The rows come from 4 hidden closed curves, with some noise, and rows from the same curve form a group. Each curve winds through 6 dimensions. The rows are also pushed far along 5 directions, which tell nothing about the answers.
In the rows, zero is written as 128.
Some rows, each with its group after it:
[ 88 133  99 105 108 156 133 121 115 135 147 122 124 153 138 109 133 117
 137 144 152 165] : J_648
[126  95 109 153  52 122 120 153 196 100 163 138 115 197 153 150 167  62
 135 138 122 138] : J_144
[ 64 120 121  82  92 158 100 145 128 119 160  84 113 147 163  84 119 127
  79  99 160 172] : J_527
[239  95  97  90 122 120  93  86 185 182  56 141 151 127 103 168 153 132
 126 115  99 163] : J_144
[128 126  81 168  97  60 138 123 136 154 117 167 128 120 109 188 136 139
 117 181 100 169] : J_288
[192 128 147 117 135 118  76 103 134 137 113 118 125  96 128 135 133 157
 142 112 114 108] : J_144
[ 96 158 130  97 159 143 112 114 109 119 145  72 135 109 149 100 121 128
 118  88 137 116] : J_527
[221 136 121 126 139  95 119  96 151 176  70 165 127  87  80 180 142 140
 134 163 101 149] : J_144
[227 138 163 130 191 129  89  85 151 115 100 116 142  69 144 148 133 144
 180  59  81  27] : J_648
[114 157 158 129 153 132 146 117  93 142 128 112 154 104 116 101 138 116
 143 151 136 105] : J_527
[130 138 150  74 152 132  82 115 126 110 135  72 121 122 143 111 132 143
 110  99 110 130] : J_144
[ 89 119 130 111 114 203 137 132  90 130 147  87 126 128 150  72 128 107
 129 112 177 109] : J_144
[ 96 127 121 125  79 161 143 146 121 139 172 132 121 145 126 106 154  73
 143 191 158 151] : J_648
[ 90 115 110 139  94  81 118 146 112 148 124 114 116 137 125 128 105 170
  83 148 122 185] : J_288
[103 157 140 123 134 162 167 152 109 117 157 130 109 123 105 115 142  73
 130 158 152 126] : J_144
[ 67 137  97 122 124 130 149 114  87 151 129 134 134 144 134 106 109 157
 131 154 156 177] : J_648
[ 97 132 102  68  55 209 115 151 115 156 161  77 109 164 112  61 161  54
  92 144 214 213] : J_288
[135 138  76 138 121  77 136 118 161 139 116 148 119 157 101 180 125 131
 114 162 111 192] : J_527
[115 129  95 145 102 112 129 148 133 137 142 150 121 156 114 127 112 139
 126 141 149 177] : J_648
[ 91 114 106 102  95 155 127 161 172  61 204 115 102 191 145 150 163  57
 123 135 123 143] : J_527
[179 122 141 115 127 117  99 113 141 153 120 117 130 103 113 139 144 129
 140 159 108 131] : J_648
[ 59 130 111 139  94 119 146 142 104 133 162 139 125 161 133 112 127 130
 132 182 148 173] : J_648
[ 85 126 120 139  75  95 135 162 165 102 145 130  92 194 133 136 129 104
 100 141 123 186] : J_527
[185  90 140 112 128 134  89 133 146 109 122 130 119 124 137 147 134 149
 124  88  99 104] : J_288
[165 113  99 126 123 118 121 114 141 161  95 155 118 104 117 159 114 158
 120 127 119 154] : J_527
[ 77 142 121 175 108  68 118 154 121  94 172 137 105 145 145 137 107 159
 123 136 117 134] : J_144
[ 59 144 104 216  96  96 201 169  81 125 160 206 123 142 111 140 122 119
 151 191 150 137] : J_288
[134 142 108 155 106  92 151 148 141 138 141 178 125 123  96 163 145 103
 133 181 119 157] : J_144
[144 112 179 125 148 173 128 145 107  67 160 142 128 119 148 120 153 117
 165  98 116  42] : J_288
[163 132 165 105 154 156 118  86 127 152  94 116 156  98 134 110 150 120
 150 130 129  86] : J_648
[167 102 126 116  99 115 100 107 156 135 107 163 126 128 139 159 148 146
 133 135 106 135] : J_288
[125 141 159 106 187 134 123 129 108  73 157 102 141 135 129 123 131 142
 148 102 101  86] : J_527
[173 119 117 118 121 149 131 107 169 132 104 162 135 148 128 149 154  99
 155 121 126 121] : J_648
[137 123 113 142 139 102 141 123  63 206  75 133 155  85  77 112  85 205
  90 167 152 177] : J_288
[125 138 176 166 176 146 180 135  91 112 117 161 150 100 117 114 119 125
 154 130 136  49] : J_648
[141 133  79 124 109 122 124 106 140 181 110 148 141 104 109 148 128 124
 114 161 150 175] : J_527
[141 150 109 131 130 103  87 116 142 118 142 104 113 127 136 138 122 143
 133 102 122 136] : J_144
[ 92 151 113 143 108 130 151 146 114 122 155 123 129 162 108 112 140  94
 125 153 165 157] : J_288
[179 151 155 133 227  83  90  99 115  94 105  99 148 115 126 134  88 216
 161  55  81  75] : J_648
[105 126 119 149 138 123 159 133 126 133 121 151 136 134 122 129 103 138
 123 145 144 135] : J_288
[ 12 113 105 173  75  93 163 188 125  90 184 141  96 173 155 134 102 126
  85 155 128 165] : J_288
[ 85 152 127 153 145  91 124 138 121 108 129 111 115 130 153 113  85 165
 110  70 124 127] : J_527
[117 135 146 161 145 102 147 126  77 148 135 141 143  90 111 124 117 162
 152 184 116 110] : J_648
[152 131 108  70 168 130  67  96 121 135 116  87 149 104 137 117 109 184
 112  63 120 144] : J_527
[139 127 135 165 116 110 159 146 189  71 153 137 118 182 129 177 171  43
 155 142  88  88] : J_144
[ 91 104 106  78 108 129 111 131 144 125 114  87 112 164 144 121 114 145
  70 103 121 192] : J_144
[173 109 196 147 160 187 178 147 101 104 136 168 152 100 115 121 168  78
 191 142 110  12] : J_144
[111 132 109 130  73 114 141 138 156 151 131 137 113 141 122 143 154  73
 111 174 129 178] : J_527
[160 133 130 115 182 131 119  92 131 124 102 131 141 108 135 142 112 164
 147  98 114  95] : J_288
[105 133 136 118 103 153 132 136  94 179 116 134 146 105 120  77 125 128
 113 141 175 161] : J_527
[111 133 141 116 148 136 137 116  86 134 128 114 153 107 115 116 137 138
 115 153 138 118] : J_288
[152 121 152 133 115 116 113 137 138 134 122 149 146 117 132 117 142 127
 137 119 120 113] : J_527
[101 130 125 123  97 123 118 131 141 121 134 123 110 166 145 113 128 126
 124 126 144 161] : J_288
[173 117  90  94 115 152 107  93 148 172  94 144 130 124 125 138 138 131
 142 123 137 159] : J_648
[ 90 157 114 132 133 135 133 135 123 120 162  97 122 132 133 112 120 103
 126 123 152 136] : J_648
[101 118 108 135 114  85 142 120 140 143  97 124 127 159 123 148 119 143
  95 157 112 176] : J_144

New rows. What belongs after each?
[122 131 143 124 162 153 121 120  89 105 150  96 129  92 157 116 122 140
 152  88 112  62] : J_144
[154 141 111  61 143 177 106 101 100 182  93  89 126  88 115  98 123 138
 111 100 151 167] : J_527
[151 153 139 174 130 117 151 118 115 134 140 151 126  84 112 155 155  94
 169 180 119  79] : J_144
[179 129 174 102 162 131  95 123 166  82 131  88 129 146 131 132 145 110
 136  95  97  88] : J_648
[109 144 169 148 188 113 143 112  92  87 134 130 152 132 147 118 119 163
 178 117  98  56] : J_648
[215 131 158  82 161 166  68 104 125 102 125  86 124 104 138 122 159 129
 161  53 102  68] : J_288
[180 131 129 109 142 126 111 111 150 130 112 116 115 102 129 157 147 110
 141 104  90 106] : J_527
[100 151  98 123 124 103 115 118 146 130 136 107 129 129 139 135 121 124
 108 115 132 157] : J_527
[115 129 135 110 151 124 101 139 137  97 129  88 113 131 143 120  97 156
  86  68 122 130] : J_648
[147 134 100 131 102 103 111 136 168 134 128 106 123 167 106 141 137 101
 107 132 132 177] : J_288
[168 117 103 100 146 143 122 105 132 154  92 116 143 120 119 133 127 137
 127 101 124 138] : J_144
[132 132 121  99 150 120 119 115 120 131 125 120 145 137 109 133 132 142
 125 147 123 155] : J_527
[133 116 154 149 130 157 159 157  70 151 128 138 136  94  99 102 125 131
 129 156 151 101] : J_288
[147 110  94  79 126 107  83 108 165 118 128 109 124 152 129 165 130 154
 103 123  99 182] : J_527
[169 144 166 189 153  84 174 144 131 111 124 192 137 121  90 170 147 110
 170 180  94  77] : J_144
[ 86 157 133 128 134 148 151 113  83 163 120 113 127 113 125  88 117 131
 134 154 162 141] : J_288
[111 113 123 154 144  64 148 135 108 117 116 163 127 143 113 166 105 192
 119 163  82 148] : J_648
[ 90 120 151 125 155 142 163 140  96 104 128 116 130 133 135 117 118 133
 118 120 116 105] : J_144
[129 141 105 148 104  90 123 141 166 104 147 132 123 184 114 153 145  98
 129 137 126 159] : J_288
[ 57 150 145 131 188 144 164 141  80  80 142 104 128 124 144 100  91 148
 112  82 140  90] : J_648
[185 131 140 117 159 124 133 104 123 143 112 147 162 111  91 149 154 122
 160 172 109 114] : J_527
[109 133  98 116  87 141 132 157 147 119 165 135  91 139 124 141 144  82
 109 141 142 167] : J_144
[158 112 135 101 149 162 136 105  82 171  99 148 143  72 106 126 128 161
 131 162 129 125] : J_527
[154 131 131 155 134 132 141 127 116 139 117 155 118 109 123 135 119 132
 160 124 124 100] : J_288
[100 137 109 155 136 107 180 119 100 179  88 170 147 105  98 136 109 144
 105 178 152 159] : J_648
[135 126 122 114 125  97  93 118 129 138 130 102 125 121 126 132 118 162
 119 141 109 157] : J_648
[109 132  90 148 114 104 131 126 131 133 139 147 117 127 138 150 117 140
 137 134 120 145] : J_648
[ 50 110  91 123  52 104 123 163 149 133 156 102 102 175 140 122 121 115
  57 159 144 223] : J_288
[ 74 123 145 140 106 187 157 154 104  99 179 108 135 156 149  83 150  69
 149 134 164  87] : J_144
[122 123 106 163 123 103 151 129 148 109 131 182 129 158 138 162 129 131
 158 132 108 121] : J_648
[156 121 127 130 132  90  77 129 183  86 126 106  95 167 160 149 107 163
 133  46  83 124] : J_288
[ 80 158 158 169 185 100 172 134  76  98 127 124 118 115 128 123  88 169
 135 126 109  85] : J_527
[ 76 144 109 125 101 118 138 113 122 144 129 135 122 146 139 119 131 124
 123 161 147 170] : J_288
[ 76 145 131 110 152 146 139 117  87 136 126  99 127 123 127  95  96 159
 103 137 162 147] : J_527
[120 121 123 122 132 169 160 134  54 189 106 137 154  82  84  94 116 144
 104 176 182 150] : J_288
[146 108 130 134 128 122 133 110 122 145 106 161 131  95 134 152 126 157
 137 147 106 112] : J_288
[117 129 183 140 151 157 161 147 114  98 138 134 140 130 124 101 136 100
 138 135 142  71] : J_648
[132 146 127 157 128  81 133 131 129 154  96 148 134 124 116 125 114 151
 128 116 128 145] : J_527
[113 143  93 139 117 105 150 140 132 139 127 143 110 136 113 149 123 117
 122 141 124 169] : J_527
[177  95 109  86  44 184 121 107 153 201 101 174 130 122 109 131 188  74
 124 200 173 183] : J_288
[ 76 150 133 175 138 108 157 178 108  65 204 153 134 151 138 128 133 102
 162 126 121  88] : J_144
[168 129 127 154 133 107 110 140 162  96 144 147 125 156 126 144 128 126
 163 101 111 107] : J_648
[134 133 154 142 129 150 137 122 135 132 132 137 136 100 143 122 143  94
 148 131 132  80] : J_648
[110 133 136 144 140  87 141 111 148 108 117 138 140 151 140 156 137 132
 133 140  93 118] : J_648
[ 92 122 115 100 157  68  91 109 147  88 112  82 116 154 162 156  96 196
  83  73  72 158] : J_648
[160 133 159 124 202 149 115 137  93  87 140 108 122  97 133 116 101 173
 159  60 106  53] : J_648
[151 107 128 127  90 142 115 134 156 129 149 136 147 145 135 131 172  79
 152 144 126 117] : J_144
[120 129 128 118 117 176 144 131 136 100 167 136 124 156 139 121 163  71
 173 136 137 101] : J_648
[159 111 103 143 101  96 106 116 156 138 127 143 126 118 139 171 146 126
 136 138  93 129] : J_144
[170 129 120 169 121  83  99 138 147 106 150 162 119 123 132 166 137 142
 162 115 100 103] : J_144
[119 130 127 142 142 134 145 154 111 125 141 105 128 126 105 115 115 121
 114 125 142 126] : J_288
[ 70 138 120 114 133 111 140 109 122 128 117 113 140 151 144 118 118 148
 108 140 132 162] : J_648
[130 136 107 132 141 101 132 116 152 114 125 128 112 144 121 170 122 130
 124 144 107 145] : J_527
[177 114 167 117 141 138 101 112 128 138 108 134 144  86 135 123 140 141
 142 112 111  83] : J_527
[134 132 159  97 125 172 109 122  94 144 130 106 129 109 124  83 134 133
 127 132 161 123] : J_144
[ 95 132 116 145 138 107 137 152 126  92 139 126 116 172 132 126 102 149
 118  96 129 141] : J_144
[156 103 150 132  77 157 132 151 170  95 161 168 126 170 126 139 188  51
 153 161 132 104] : J_288
[ 87 117 106 154  58 117 148 156 118 173 151 164 126 139 106 118 133 111
 114 222 164 194] : J_648
[127 114  97  87 136 127  89 122 136 121 118 104  98 131 148 134  92 185
  91  67 118 165] : J_527
[116 135 105 119 118  92 123 111 131 165  85 117 108 127 120 137 108 162
  92 140 121 193] : J_527
[ 73 134 161 152 135 110 158 168 131  64 172 123 124 181 131 119 130 103
 122 144 124 111] : J_648
[137 146 163 113 161 154 139 139 105 109 155 125 145 107 117 113 152  96
 158 133 124  86] : J_144
[160 119 138 138 122 119 150 126 115 164  89 169 137 121  92 129 129 146
 134 176 133 148] : J_527
